Every row belongs to one group in each of 4 separate groupings. Each group adds its own fixed numbers to the row, and there is some noise. The rows also spread widely along 12 directions, which tell nothing about the answers.
Some rows, each with its group in each grouping after it:
[-35  17 -28   2  34  -7  -9 -22  48 -22 -19  -7   5   3  22  -2 -19 -15
   0   6  34  20  12   4   5  -3  -2  12 -12  12  -3] -> nudu k_432 (1) (3)
[-35   2   7  -4  -3  -8 -13  -3  42 -13 -19   8 -25 -15  26  -1   2 -20
  -3  21 -17   8 -14  -7 -19  19 -16  16 -21  -2  -3] -> Zadu k_38 (0) (3)
[-41   7 -29 -14  25  -1  -3  20 -12 -17 -22 -16   0 -12   3 -13 -15   2
  35 -15  21   0  32 -19  -3 -18  22 -21  21  11  12] -> Zadu k_637 (0) (1)
[ -1 -11 -13   3  25 -17  14  -7 -15 -36 -34  13 -34 -12   7 -21 -26   5
  -6  -4  40  -3  -5  -9 -30  34  -2  -4 -24  30 -14] -> zevak k_804 (1) (0)
[-15  -6  24 -16 -25  -2  -8 -18   2 -20 -11  10 -16 -16  -8  20  30  16
   4   0 -29 -15  -1  -4 -26   4  -5   4 -16 -13 -18] -> zevak k_432 (2) (1)
[ -5  13 -19   8   9  -2  14  25 -15 -11 -19  -6 -45 -15  30 -28 -24  -7
  -3 -13  41  15 -11  -7 -18  40   9  -6  -4  11  14] -> Davad k_804 (2) (2)
[  0 -17  10  12   3 -38  -4  43  12  13 -33 -45   0 -28  26  -9 -10 -17
  -7   4   9   2 -31 -13 -20  24  -4  -9  -8  -1  27] -> nudu k_637 (2) (0)
[ -9  -1  -7  -1  34 -18 -19  -8   9  -1  25   5 -28   9 -14  32  12  15
  -5  -8   5   2 -16   9  -2 -17  -9  28  -1  -4 -11] -> Davad k_38 (0) (2)
[-18  -6   2  -3  31 -17 -24 -16  -1   9  -5  -6  -4   5 -20   6  25  13
  -9  -4   0  -1   4   5  20 -14  -3  16   2  -8  11] -> Davad k_804 (0) (2)
[ 19   1  23  -1  25 -29   3  17   4  20  34  29 -20  16 -29  11  19 -10
 -34   5 -19  29 -41   7  -1  12  -2  19  -2 -19   5] -> zevak k_432 (0) (3)
[-14   0 -19  10   5 -15  -2 -37  47 -30 -13   3  11  -1  33 -10 -26 -12
 -13  -5  52  18 -22  21 -17  31  -3  22 -18   9 -27] -> Zadu k_432 (0) (3)
[ -9  -1   4  -4  35 -20 -16   6 -28  17  -9  -2   4   5 -22 -16  12  25
  -1  -9  15  13  11  -3   7 -13  14  -1  21  -7  14] -> zevak k_804 (0) (1)
[ -3   9 -31   8  21   3  -7 -32  13 -13   9 -18  20  -1   2  26  -1   5
   6 -32  26  -5  16  10  30 -24  28  10   1  -3   1] -> zevak k_432 (1) (3)
[ -8  17 -48  19  16  16   3  26   3  -2   5 -15 -53 -20  45   8 -36  -7
  21 -23  51  16  -7 -14   0   4  19  -2  10  20  30] -> Zadu k_637 (0) (1)
[ 17  -2  12   7  -6 -15  -2  -7  12  11   7  -3  -9  -9 -11  39  27 -14
 -20  -9 -28  -7 -23  13  16  13  -7  16 -15 -30  12] -> Davad k_804 (0) (0)
[ -4   3 -38  17  48  -4 -13  -9  24   5 -24 -40  -8  -9  25  47 -26   7
  20 -25  40  -7  34  -9  33 -49  16   7   1  17  19] -> zevak k_432 (0) (3)
[-32  15 -26  -3  33  16 -14 -16 -21 -27   8  26 -19  16 -27 -27  17   2
 -11  -3  12   7  -6  -3  21   0  -1  -1   3  10  14] -> Davad k_38 (1) (1)
[  5 -28  22  13  16 -14 -20 -48  12  24 -16  16 -24  -5  -7  10  27   4
 -31  13   1   1 -11   0  19  17 -17  35 -21   7  14] -> Zadu k_804 (0) (1)
[-17  40  11 -21   4   4   7   8 -16  -4 -12  29 -59 -12  16 -14  -6  26
  16   2  16  36  26  -4 -46  20   8   3   2 -17 -19] -> zevak k_804 (2) (2)
[ -8   6 -13  -2   0  -1   3  28   1 -22  14   7 -43  -8   7  18  -8   4
   9 -12   2   1 -26  -7 -29   4   0  -5  -3   6  -3] -> zevak k_432 (0) (1)
[  6  24 -24  -2  42 -11  17  35  30 -16 -36 -22   4   4   2  19 -26 -27
  -8  -8  18   7  -5 -11  15 -20 -11 -23  -6   5  15] -> zevak k_432 (2) (3)
[-28  21  -8  -9  18   8  -9 -56  32 -13 -14  21  -2   1   6  16   6   2
   6   3  15  20  31  15   7   0  -3  21 -10 -13 -22] -> Zadu k_432 (0) (0)
[-20  14  -4  -2  18 -11  -1   8  16  -2   0  10 -23  -7  11 -11   3 -13
  -6   6   3  24  -7   2   0  23   3  16  -2  -5   6] -> zevak k_804 (0) (2)
[ -9   6 -10  11  11   2 -16 -28  20  -7 -17 -12  -1  -9  15  11   9  -7
 -12  -8  14  -3  -3   6  27   5  -3  15 -13  -7   6] -> zevak k_38 (0) (2)
[ 21  -6 -21  10  31 -21  -2   5 -34  -3   3 -18  -4   5 -17   6  -7  28
  -8 -36  42  -8 -18   5  -2 -10   7  -6   8   2   4] -> Davad k_804 (2) (0)
[-37   3 -17  14  47   0 -17 -50  41 -12 -48  14 -35 -12  38 -21 -17 -12
  -6  28  46  22  24 -11   9  21 -15  33 -28  40   3] -> zevak k_38 (1) (1)
[  5   2 -35  14  16  12 -10 -21 -18 -20 -11 -20   5   3 -14  14  11   7
 -13 -32  21 -26 -14   7  42 -12  -1 -11  -4  -2  25] -> Davad k_804 (0) (0)
[ -7  15  -2 -11  21 -15   9   5   9 -13 -39  -2 -23 -11  15   7 -18   1
   9  -4  23   8  23  -4 -19   9  -2  -2 -10   1 -13] -> zevak k_804 (0) (2)
[ 38  48 -46   0  60   1  26 -25  17 -21  -2  20 -40  22  -1  47 -42  12
 -10 -31  78  26   7  20   5 -14 -13  10 -10   8 -31] -> zevak k_804 (0) (2)
[-17  18  -6 -20  35   2  11  -7 -16 -18 -18  41 -59   8  -2  -4 -27  23
  14  -2  32  23  33 -13 -37  -1   4  -5  -3  14 -24] -> Zadu k_432 (0) (3)

New rows. What belongs after each?
[ -8  -1 -19   6  -7  21   2   0 -30 -28 -34   0 -39 -19   7 -11   2   2
   1 -17   8 -26   0 -20   9  17   5 -22 -14  17  26] -> zevak k_804 (0) (1)
[ 10  13 -17  27  36   0  -6  11 -35  21   0   1 -27   4  18 -53 -13  -1
 -27 -15  62  37 -24   1  26  36  21   0  14   3  36] -> zevak k_38 (0) (2)
[-11 -10   4   6 -13 -18 -24 -23  18   4 -24 -42  35 -16  12  13  24   3
  -5 -19   4 -18  -2  16  18   2   5  12  -6 -25   7] -> Davad k_804 (0) (2)
[-19  20 -21 -12  46  -5  19  14  28 -14  -6  15 -29  -2  -4   7 -10 -38
  -1  10   5  21   7 -12  14   6  -6   2  -9  12   8] -> Zadu k_637 (1) (2)
[ 18  18  12   6 -10  17  -3 -29 -18   2  -6  18 -40 -10   6  13  17  12
 -15 -12   0   1   1  -3   8  14   8   5 -20 -18   8] -> zevak k_38 (1) (3)
[-43  -9  -2  -6   3 -16 -22  -3 -16 -19  -1  -6   3 -15   2 -39  17  21
   7  -5   6  -1  -5   0 -19  14  18   9   8   1  -5] -> zevak k_804 (2) (2)
[ -2   8 -19   5  44 -30  -3  50 -16   8  -8 -27 -30  -8  24  -9 -41  18
  18 -18  54  22   4 -13 -32  -7  19  -8  17  12   0] -> zevak k_38 (1) (2)
[ -1  29 -35  -2  38   8  26  12  16 -16   6  21 -46   3  12  16 -35 -21
   8 -11  29  27  11 -10  -1   5  12  -2  -5  14   0] -> Zadu k_432 (1) (3)
[ 21  12 -18   7  15 -11  13  46 -14 -14 -12 -21 -12  -3   5  -3 -22  -6
 -11 -25  31   1 -38  -9  -4   1   4 -29   1   0  23] -> zevak k_637 (0) (3)
[ 13  22   7  -1  42 -13  13 -39  11  14 -33  30 -39   0  14   2 -23   6
 -10   8  50  38  33   1 -12  24  -4  28 -14   6 -21] -> zevak k_38 (2) (1)
[ 24   0   9  -1  22  -3  -9 -14 -26   9 -19   0 -28  -4 -20  40  13  26
  -2 -16  -4 -18  13  -8  10 -22  -4  -5  -9 -13   4] -> zevak k_38 (0) (0)
[  8  22 -13  -4   4  -9  12   5 -10   1 -20 -18   5 -11  10  18 -17   5
  17 -30  20   3  29   8  -6   4  23 -14   4 -26  -3] -> nudu k_804 (0) (0)
[  1  -5   4  -3   8 -24   7   1  27   0 -53 -31  16 -14  13  22 -12 -17
   0  -4  11  -6  18  -7  -3   4  -6  -9 -15   0   1] -> nudu k_432 (2) (1)
[-27  16   2 -16  53 -27 -22 -26  35  21   2   4 -15   8  -9  40   9  21
  13   7  10  28  41  14  -2 -36  -5  43   8 -14 -21] -> Davad k_804 (0) (2)
[-20   8  -6 -14  -6   1   2   3 -14 -33 -12  11 -16  -1 -12  -7   7   2
   1  -9 -12 -12  -1  -5 -13  10   4 -15  -9  -6  -1] -> nudu k_804 (0) (3)
[-30  -5 -11  -8  25 -16 -14 -53  -6 -27  20  30   1   8 -26  -6  17  23
   0  -8  13   4   5  23  -7   7   8  33   0  -3 -28] -> Davad k_804 (0) (0)
[ -5  18  -5 -13  14 -11   9  17   8  -7  17  10 -55 -14   1  46  -8   6
  24  -3  -9  10   9  -8 -36  -8   3   7  -9  -6 -12] -> nudu k_637 (1) (0)
[  3  -2  -3   3  20 -16  -3  13   2  -7 -40 -12 -39  -5  11   7 -15   8
 -12  -2  28  -3 -14  -9 -17   8 -24  -9 -19  13   6] -> nudu k_804 (0) (2)
[ -1  -9  15 -10   3 -16  -4  26 -26  -5  -2   3 -27  -1 -28   1  20  14
 -12  -4 -27 -14 -24 -16 -18  -3  -4 -13  -6  -7  14] -> nudu k_804 (2) (3)
[-19 -26  -6   8  27 -28 -15 -17  -3   1  12 -10  26  -7 -17 -15  20  -1
  -8 -10  -6  -9  -4   1  25   1  28  25   6   6  15] -> zevak k_804 (2) (3)
[-10  -1 -28  -4  21   1  16  -2  -7 -32  17  24 -43  -9 -16  14  -2  -7
   6 -12  -6 -12  -3 -11  -3  10  10  12  -9  25  -2] -> zevak k_804 (2) (1)
[ 23   1 -13  13  48 -40  10  13  19  13  -1 -10  14   7  -3  -3 -21 -21
 -24  -8  39  24 -26   6  10  16   1  14   3   6   3] -> zevak k_38 (2) (1)
[-38  -7   4   0  29 -12  -3 -17  15   6  -1  27 -35 -11   5  -8   8 -25
   2  21 -13  23  20  -4   5  29  10  32  -9   8   7] -> Davad k_432 (0) (0)
[  4  20  25   2  10 -25  -9  21  27  41 -16 -20  -6  -5  23  18  -4  -3
  -4   5   6  39   8   1 -10  -2   6   6   0 -32  14] -> nudu k_432 (1) (3)
[-10  15 -35   2 -24  20  10 -26   6 -46   0   3   2 -14  12   7  -2 -12
   3 -30  11 -15 -13  15   5  28  11  -6 -13 -12 -10] -> Zadu k_804 (0) (0)
[ 22 -19  -6  -3  39 -39  22  16 -10   7  28  13 -14   6 -32  17  -7 -15
 -13 -19   5   2 -17   4   1  17  15  15   1   6  -8] -> Zadu k_804 (0) (2)
[ 31  18 -15  10  23   8   1  25 -17  -5   3  13 -42  18 -16  -3  -2   7
 -40 -11  34  17 -62  -3   2   7 -30 -21  -4   3  25] -> Zadu k_804 (1) (1)
[ 16  28 -15   0  46   1   4  -9  12  -6 -38  -5 -11  10  -8  12  -3  -2
 -27  -6  33   9  -1   0  29 -12 -26  -7 -13   1  10] -> zevak k_804 (2) (2)
[ 10  16 -16   1  18  -9   8   1  19 -15  37  17 -44  -4   4  41 -11   3
   3 -13   1   8 -19   3 -20  -4   6  27  -9  -3 -20] -> zevak k_38 (2) (3)
[ -9 -23 -13   4  26 -19 -14   6 -43  -8 -10 -14   1   0 -24 -21   6  21
  -4 -20  17 -18  -9  -7   4  -1  12 -15   6   9  18] -> nudu k_804 (0) (0)
[  4  -2 -18  12  40 -11  -7   9 -17   6 -11 -15 -30   6   5   4 -15  15
  -7 -20  50   8  -5  -3   5  -7   3  -2   5  13  13] -> Davad k_432 (0) (2)
[  7  22 -26  -2  36   4   1  41 -14 -17 -30 -29  10  11 -22  17  -2  -2
  -4 -24   9 -12 -10 -11  30 -38 -10 -49   7  -8  29] -> zevak k_432 (0) (0)
[-12  30 -24 -10  23 -11  22  28   3 -15  -1   1  -6  -8   8 -10 -26 -16
  19 -13  30  28  14  -4 -14  12  26  -9  13  -1  -2] -> zevak k_637 (1) (1)
[-53 -18  -1   6  12 -21 -55 -40  44  -8  -4 -24  30  -8  14  -4  25  26
   2  11  15   6 -12  13  -6 -22  -8  37   2   4 -10] -> zevak k_432 (2) (1)
[-34 -36   4  -5  65 -34 -21   5  10   0 -17  15 -37   8 -20 -15  -2  10
 -11  29  13  11 -12 -25 -21 -10 -26  18  -6  46   3] -> Zadu k_432 (2) (1)
[-19 -16   8   0  16 -10 -11   0  23 -15 -10  10 -38 -12  -7  17  24 -17
 -16  20 -34 -15 -28 -17   8  -1 -23  15 -27  14  21] -> zevak k_637 (0) (3)
[  3  33 -25   8  25  20  16  -9 -15   3  -3  18 -37   0  21 -22 -22  -7
  -6 -18  57  39  15   1  16  30  23  -4   3   2  12] -> Zadu k_432 (1) (2)
[ 24  21  -5  -5  33 -28  18  11  14  -3 -18  -5  14  11 -10  10 -13 -12
 -22 -14  30  18 -13  16   4  10  -9  -4  -3 -16 -10] -> zevak k_804 (0) (2)
[-25  -2 -14  -5  27  -1  -2   6   4 -23 -23  -7 -23 -20  -5  15   8 -11
  12   3 -16 -17  13 -22  13 -14   0  -9 -13  14  19] -> zevak k_637 (1) (0)
[-24  24 -28   2  42   3  -4 -26  14  -6   4  11   0   6 -11  -7   8 -17
  -8   0   9  21  13   7  37   4   7  16   1  -2  15] -> nudu k_804 (2) (0)
[ 31 -15  -2  -8  36 -44  23  30 -17   8   2 -11   4   4 -30  15 -13  -4
 -10 -27  15  -3 -11  -2  -6   3  11  -6   6  -2  -7] -> Zadu k_804 (2) (2)
[-17   6  -8  -7  -2  -1   8 -50  24 -26  -6  19 -33 -15  10  32   4  -3
  10  -8   2  -7  25  13  -8  21   3  33 -25  -2 -29] -> Davad k_804 (0) (2)
[-42 -26   4  -1  19 -28  -4   4 -10  -3 -27  -1  -3 -16   2 -51   5 -23
  -4  12  -4   1  12 -12   4  45  18   7  -6  18  21] -> nudu k_804 (0) (2)
[ -8 -33  27 -12  14 -36  -6 -43  10  -1  -6  19   5  -2 -27   8  26   2
 -18   7 -14  -8   1  10  -4  22  -5  33 -18  -3 -24] -> Zadu k_804 (0) (2)
[  0  34   6  -7   1 -13   3  17  17   3  -8  -1  -1  -4  13   3  -4  -3
  -1  -7   5  29  -5  10 -16   9   7   1   4 -33  -3] -> zevak k_804 (0) (3)
[-36 -17  -5  -2  -6 -10 -25 -11  16  -8  -6 -15   5 -18   7   9  17   5
  17  -4 -12 -14   3  -2  -5  -3   7  14   2  -1   1] -> Zadu k_804 (0) (1)
[-50   2   5  -8   0 -14 -24   8  23 -11  -9 -10  -1 -15  14 -11  11  -9
  11  14 -24   5   4 -10 -16   2   6   7  -5  -9   4] -> nudu k_38 (1) (3)
[-35 -13 -25  14   5 -10  -3  15   8 -17 -26 -37  15 -31  33 -36  -6 -35
   6  -8  16  -9  -5 -10  23  30  26  -3  -2  17  33] -> zevak k_637 (0) (2)
[ -2   8 -42   9  31  -4  18  10  -2 -32  -5   2 -29  -4   7   5 -31 -22
   2 -21  30  -5 -11  -3   1  19   4  -3  -9  17   2] -> Davad k_38 (0) (0)
[ 13  10   4  -2  19  -5 -21  -8   6   8  -5  -5  -8  13 -15  35  13  26
 -15 -10  14   8 -23   9   1 -30 -25  -6  -1 -23  -2] -> Zadu k_432 (0) (0)
[  8  -9  20  10   8 -27   2   3  20  41   8   6 -30 -19  23  20  -3 -16
  -1   6  -1  32  -1   2 -11  33  14  31  -5 -15   5] -> Zadu k_432 (0) (0)
